The rows are grouped in 3 ways, from coarse to fine. Each group lies inside one group of the grouping before and may be the whole of it. The rows also spread widely along 10 directions, which tell nothing about the answers.
In the rows, zero is written as 128.
Some rows, each with its group in each grouping after it:
[175 113 174 161 111 121 111 148 147 124 113 183 177 101 141 117 153 103
 112 104 121 164 115 111 114 140 127 110 170 134  97  78 146] : K_236 K_162 K_598
[186 115 152 101 140 170 131 165  79  95  90 152  91 134 156 123 137 112
  88 104 108 105 172  79  98 146 165  67 113 198  97 124 145] : K_980 K_434 K_18
[146 158 148 117 145 149 127 156 154  64 126 151 100 143 131 119 113 153
  77  92 162 127 132 100 123 152 146 108 108 157 103 151 160] : K_236 K_902 K_43
[115 138 114  88 166 143 149 134 110 101  83  91  78 159 157 121 103 100
 105 103 108  99 190 103 131 129 172 119  91 185 142 168  79] : K_236 K_767 K_678
[ 96  98  91 159  91 119 152  88 173 131 175 138 127 138 109 158 114  42
 186 121  90 109 116 159 136  63  96 210 148 101 148 126  88] : K_553 K_667 K_156
[159  93 121 107 143 167 161 140 103 126 147 123 131 169 124 127 131 108
 117 145 154 136 125  84 150 134 124 168 165 152 117 160 169] : K_236 K_902 K_106
[106  99 135 108 178 168 151 153 122 112 138 117 142 178 146 107 104 122
 121 111 174 124 115 119 111 121 164 203 107 141 150 146 118] : K_553 K_835 K_33
[ 89 107 150  98 102 151 107 114  79 130 100  92 126 107 144  97 116 185
 120 159 151 127 121  95  70 123 145 177  74 111 121 135 105] : K_980 K_119 K_925
[124 125 154 124 125 137 109 145 164  78 143 174 117 130 126 120 135 109
 113  80 132 121  98 117  98 111 136 128 111 120  87 127 134] : K_535 K_872 K_360
[142 113 130 113 127 154 129 136 126  97 112 134 118 138 143  84 131 130
 122 104 134 138 138  91  83 120 146 136 104 117  91 146 120] : K_980 K_119 K_591
[102  86 131 124 121 125 142 100 140  85 159 128 113 126 133 159 114  59
 183 127 126 121 122 114 136 105 110 192 132 109 143 141 107] : K_980 K_119 K_320
[123  55 140 122 148 123 123 141 129  92 130 160 138 141 153 138 123  44
 150  91 108 106 138 147 102  89 151 171 132 141 119  97 113] : K_535 K_248 K_967
[133 103 161  89 182 166 129 162  97 106 130 107 152 164 134 116 123 163
 106 145 201 134 112  97 130 157 165 188 125 152 136 151 165] : K_535 K_209 K_672
[130 127 131 166  99 114 127 121 176 128 132 176 149 107 125 126 130  83
 144  94  94 138 128 139 107  95 124 139 147 111 123  97 101] : K_553 K_667 K_580
[157 138 114 150 134 146 147 148 172 134 152 156 133 159  99 135 114 132
  91 122 137 117 100 142 147 118 105 164 139 155 124 130 155] : K_236 K_767 K_426
[115 129 149 129 106 121 144 115 157 115 148 159 123 128 116 131 128  61
 166  97 121 137 119  96 134 132 113 124 151 128 142 146  96] : K_535 K_248 K_929
[176  91 100 151 110 140 144 144 137 153 171 181 138 145  89 152 149  92
 123 144 122 110 112 150 136  92  92 167 181 143  86 117 176] : K_535 K_248 K_400
[103 111 176  97 154 153 147 129 124 111 143 116 135 153 135 137 113  87
 158 118 164 133 100  82 152 158 151 176 135 150 184 152 104] : K_535 K_209 K_672
[133 170 135 116 113 142 121 134 154  71 106 141  85 131 140 115 122 135
  91  87 132 113 141  85 108 141 145  82  93 157  93 151 112] : K_236 K_162 K_598
[114 107 130 120 172 161 135 162 158  93 140 120 139 187 124 119  93 142
  98 115 184 109  87 140 125 119 152 221  93 159 142 129 141] : K_236 K_162 K_598
[131  99 144  82 155 152 119 139  75  81 107 101 117 138 163 133 128 138
  99 151 163 117 156  90 119 139 155 151 118 157 102 133 160] : K_236 K_162 K_598
[171  97 174 146 115 114 119 141 127  94 166 215 133  94 129 188 156  56
 139 118 122 129 123 120 143 129 108 104 196 147 101  75 182] : K_535 K_248 K_400
[137 109 150 124 130 142 130 145 190  48 177 193 117 148 125 134 134  72
 141  57 156 128  97 109 117 119 128 133 136 116  84 129 145] : K_535 K_248 K_400
[161 137 150 109 132 149 156 147 145 103 130 160 133 149 123  98 150  82
 142  74 143 160 138  56 123 162 132  88 159 137 107 177 125] : K_535 K_248 K_967
[139  98 119 141 129 140 139 133 156  90 173 160 141 143 119 153 133  86
 141 115 137 128 118 139 128  95 114 178 158 114 106 114 165] : K_553 K_667 K_156
[154 124 153 128 133 141 127 152  92 142 100 145 153 123 148 120 137 129
 102 130 123 137 160 115 107 133 157 121 141 166 132 104 140] : K_553 K_667 K_156
[169 132  84 137 158 126 171 147 161 133 120 125 139 167 113 113 135  86
 119 110 115 148 169 121 154 123 122 145 169 141 113 164 130] : K_236 K_767 K_678
[ 86 134 164  98 151 140 132 134 117 121 125 101 147 141 123 119 109 165
 133 142 194 138 114  95 125 160 144 187 109 136 179 157 119] : K_535 K_248 K_967
[135 150 169 153  96 118 108 135 145 124  96 173 151  93 146 107 138 122
 119  90 104 152 144 117  87 128 146  90 126 129 121  93  96] : K_553 K_667 K_156
[134  48 171 104 151 158 137 136 114  80 143 148 146 145 166 117 128  47
 165  95 139 146 108  83 106 125 152 176 145 119 122 115 130] : K_980 K_119 K_591
[127 135 123 139 131 110 131 125 112 118 109 135 126 107 147 137 133 121
 122 141 120 130 178 126 116 115 134 130 137 126 116 124 118] : K_553 K_835 K_33
[137 116 166 110  84 136  85 117  89  99 107 156 103  78 159 133 151 131
 114 130  99 109 138  95  85 118 146  83 122 129  66 108 126] : K_535 K_209 K_672
[ 99 115 105 131  76 141  95 107 131 131 113 113 117 114 128 110 119 179
 100 158 123  96 107 140  76  79 119 178  82 109  81 119 113] : K_236 K_162 K_598

New rows. What belongs after each?
[108 105 127 108  91 153 137 104 114 146 152 126 118 134 115 127 134 114
 147 149 139 114 105 100 116 113 109 170 134 124 120 153 115] : K_535 K_248 K_400
[141 169 134 114 130 144 139 140 125 103 110 126  96 127 123 116 122 169
 101 127 150 126 152  84 117 151 134 110 100 155 123 173 130] : K_980 K_119 K_320
[128 141 168 168 161 102 115 163 219  79 150 179 167 136 108 139 114 127
 131  84 172 148  87 159 139 135 135 179 134 118 147 102 138] : K_535 K_209 K_672
[107 127 108 131 142 140 164 132 169 165  99  83 171 184 118  66 105 113
 140 108 149 158 118 107 128 132 143 210 114 134 176 176  55] : K_236 K_162 K_598
[137 141 130 109 145 145 140 140 134  91 143 135  97 149 116 151 121 116
 122 123 145 106 130 105 148 138 135 138 129 159 128 162 137] : K_535 K_209 K_672
[ 92 110 131 139 111 137 108 122 163  98 132 137 118 125 124 115  99 158
 124 121 139 106  93 148  78  87 129 197  68 107 118 120 106] : K_980 K_119 K_320
[130 151 127 142 113 115 124 131 143 129 130 158 107 117 104 145 133 115
 113 125 109 106 127 134 126 111 115 127 128 148 119 134 122] : K_535 K_872 K_360
[ 96 179  91 122 122 123 163 103 167 128 124  85  99 150 107 126 105 137
 128 133 136 125 152 104 156 132 104 156 111 130 158 196  82] : K_236 K_767 K_426
[138 125 148 100 151 160 137 146 100  89 138 126 137 139 142 130 135 144
 114 133 173 141 143  89 120 144 145 144 140 138 116 141 176] : K_553 K_667 K_156
[175 105 143 129  87 138 114 126  84 137 109 137 156  85 133 118 171 155
 126 171 128 159 147  82  98 137 105 116 169 104  78 115 169] : K_980 K_434 K_18
[169  55 147 109 176 179 119 187 119  78 152 175 125 179 143 135 121  95
  89  94 144  88  95 146 106 102 175 173 121 178  81  98 181] : K_535 K_209 K_672
[105  80 133 139 147  89 111 121 125 102 107 107 164 112 149 142 112 109
 135 151 136 143 160 165 124 103 136 214 139 106 140  99 130] : K_236 K_902 K_43
[101 115 140 129 108 109 141  99 150 105 156 142 130 111 116 156 132  68
 182 122 132 135 123 105 141 125  97 158 157 104 143 142 109] : K_535 K_248 K_967
[ 94 156  93 119 124 134 133 123 130 152 126  87 134 142  85 113 115 218
 112 183 181 114 128 134 118 119 107 207 100 118 141 176 133] : K_535 K_248 K_967
[ 70  73 185 106 120 141 114 115 113 124 130 126 152 125 153 118 110  98
 161 113 145 122  91 110  90 119 152 195 104 121 166 109  81] : K_535 K_248 K_967
[ 91 152 182 111 144 144 128 137 130 104 102 124 101 133 144 120  84 144
 117 100 149 112 119  97 107 154 166 141  58 177 191 140  75] : K_980 K_119 K_320
[158 138 149 128 149 135 143 149 131 132 102 143 134 142 142 123 123  98
 102 105 115 138 151 104 140 150 144 109 141 179 143 125 116] : K_236 K_767 K_426
[145 175  89 141 152 142 159 149 181  95 167 149 115 161  82 148 118 157
 103 131 172 123 133 131 155 119 110 164 139 137 122 164 178] : K_553 K_667 K_580
[120 113 171 120 115 144 130 133 138 126 131 156 151 129 132 106 131 102
 145  93 141 142 104  90 104 140 138 139 132 129 137 130 103] : K_535 K_248 K_967
[144  66 169 120 151 148 119 152 102 111 113 140 160 139 163 126 129  83
 116 116 140 136 118 110 116 131 161 166 142 159 125  88 142] : K_236 K_162 K_598
[138 103 167  90  99 162 118 119  48 122 105 130 128  99 172 121 155 113
 121 140 112 136 162  67  91 134 154  93 142 144  96 121 135] : K_553 K_667 K_156
[130 107 125 127 114 142 137 134 172  98 139 165 126 150 123 103 131  82
 143  68 119 123 117 112  96 103 130 137 123 118  96 147 104] : K_535 K_248 K_967
[151 123 145 105 127 173 136 148 134 109 131 152 115 158 129 105 133 114
 112  92 133 118 108  87 111 133 154 117 120 155  97 156 122] : K_535 K_209 K_672
[148 103 142 155 106 116 133 126 185  94 139 177 143 124 135 117 130  47
 144  70 100 154 122 116 122 115 121 128 159 111 100 118 113] : K_236 K_902 K_43
[107  70 181  99 100 150 125 110  68 154 110 108 166 105 158  99 134 111
 163 146 138 164 110  63  91 143 142 175 130 110 147 123  94] : K_980 K_119 K_925
[132 105 142  95  97 135 129 106 112  91 146 141 127 111 140 125 166  86
 162 123 144 155 142  59 117 138 110 115 171  91  72 160 140] : K_535 K_248 K_400
[ 87 117  94 105  76 139 113  74 125  95 138 103  78 110 137 141 121 139
 127 151 106  91 135 117 100  79 100 158  93  93  73 150 112] : K_236 K_767 K_426
[187 112 115 186 137 125 132 167 177 141 153 202 137 140  95 164 122 102
  81 114  97  99 105 196 140  85 111 160 159 172 103  67 176] : K_236 K_767 K_678
[151  82 140 158  90 121 139 122 158 133 153 202 128 117 122 152 139   8
 167  80  65 112 112 133 121  90 109 125 169 139 115  97 101] : K_535 K_248 K_967
[ 75 173 172 125  99 111 110 106 147 105 140 135 121  90 109 142 115 171
 139 148 172 134 105 103 126 151 105 143 115 110 154 137 120] : K_535 K_248 K_929
[156 151 130 150 125 119 138 141 150 126 119 153 127 125 112 132 122 129
  96 125 127 133 142 126 142 137 119 127 148 157 128 131 145] : K_236 K_902 K_43
[117 187 103 123 101 134 142 118 125 122 120 114  65 117  95 145 107 183
 102 156 138  90 147 106 130 130 106 130  82 160 137 173 117] : K_980 K_119 K_925
[127 206 132  96 122 159 134 137 102 145  70  81 112 135 122  79 124 230
  67 152 172 136 152  57 112 181 150  98  85 171 133 192 110] : K_236 K_162 K_598
[151 114 136 167 116 122 122 153 160 130 125 179 138 122 114 122 117 127
 109 104 115 119 108 155  96 101 126 156 108 141 116  91 125] : K_980 K_119 K_925
[122 164 132 131 136 139 147 134 170  93 143 155 117 140 119 133 118 113
 127  92 144 133 133 104 135 132 136 128 126 137 139 147 123] : K_553 K_667 K_580
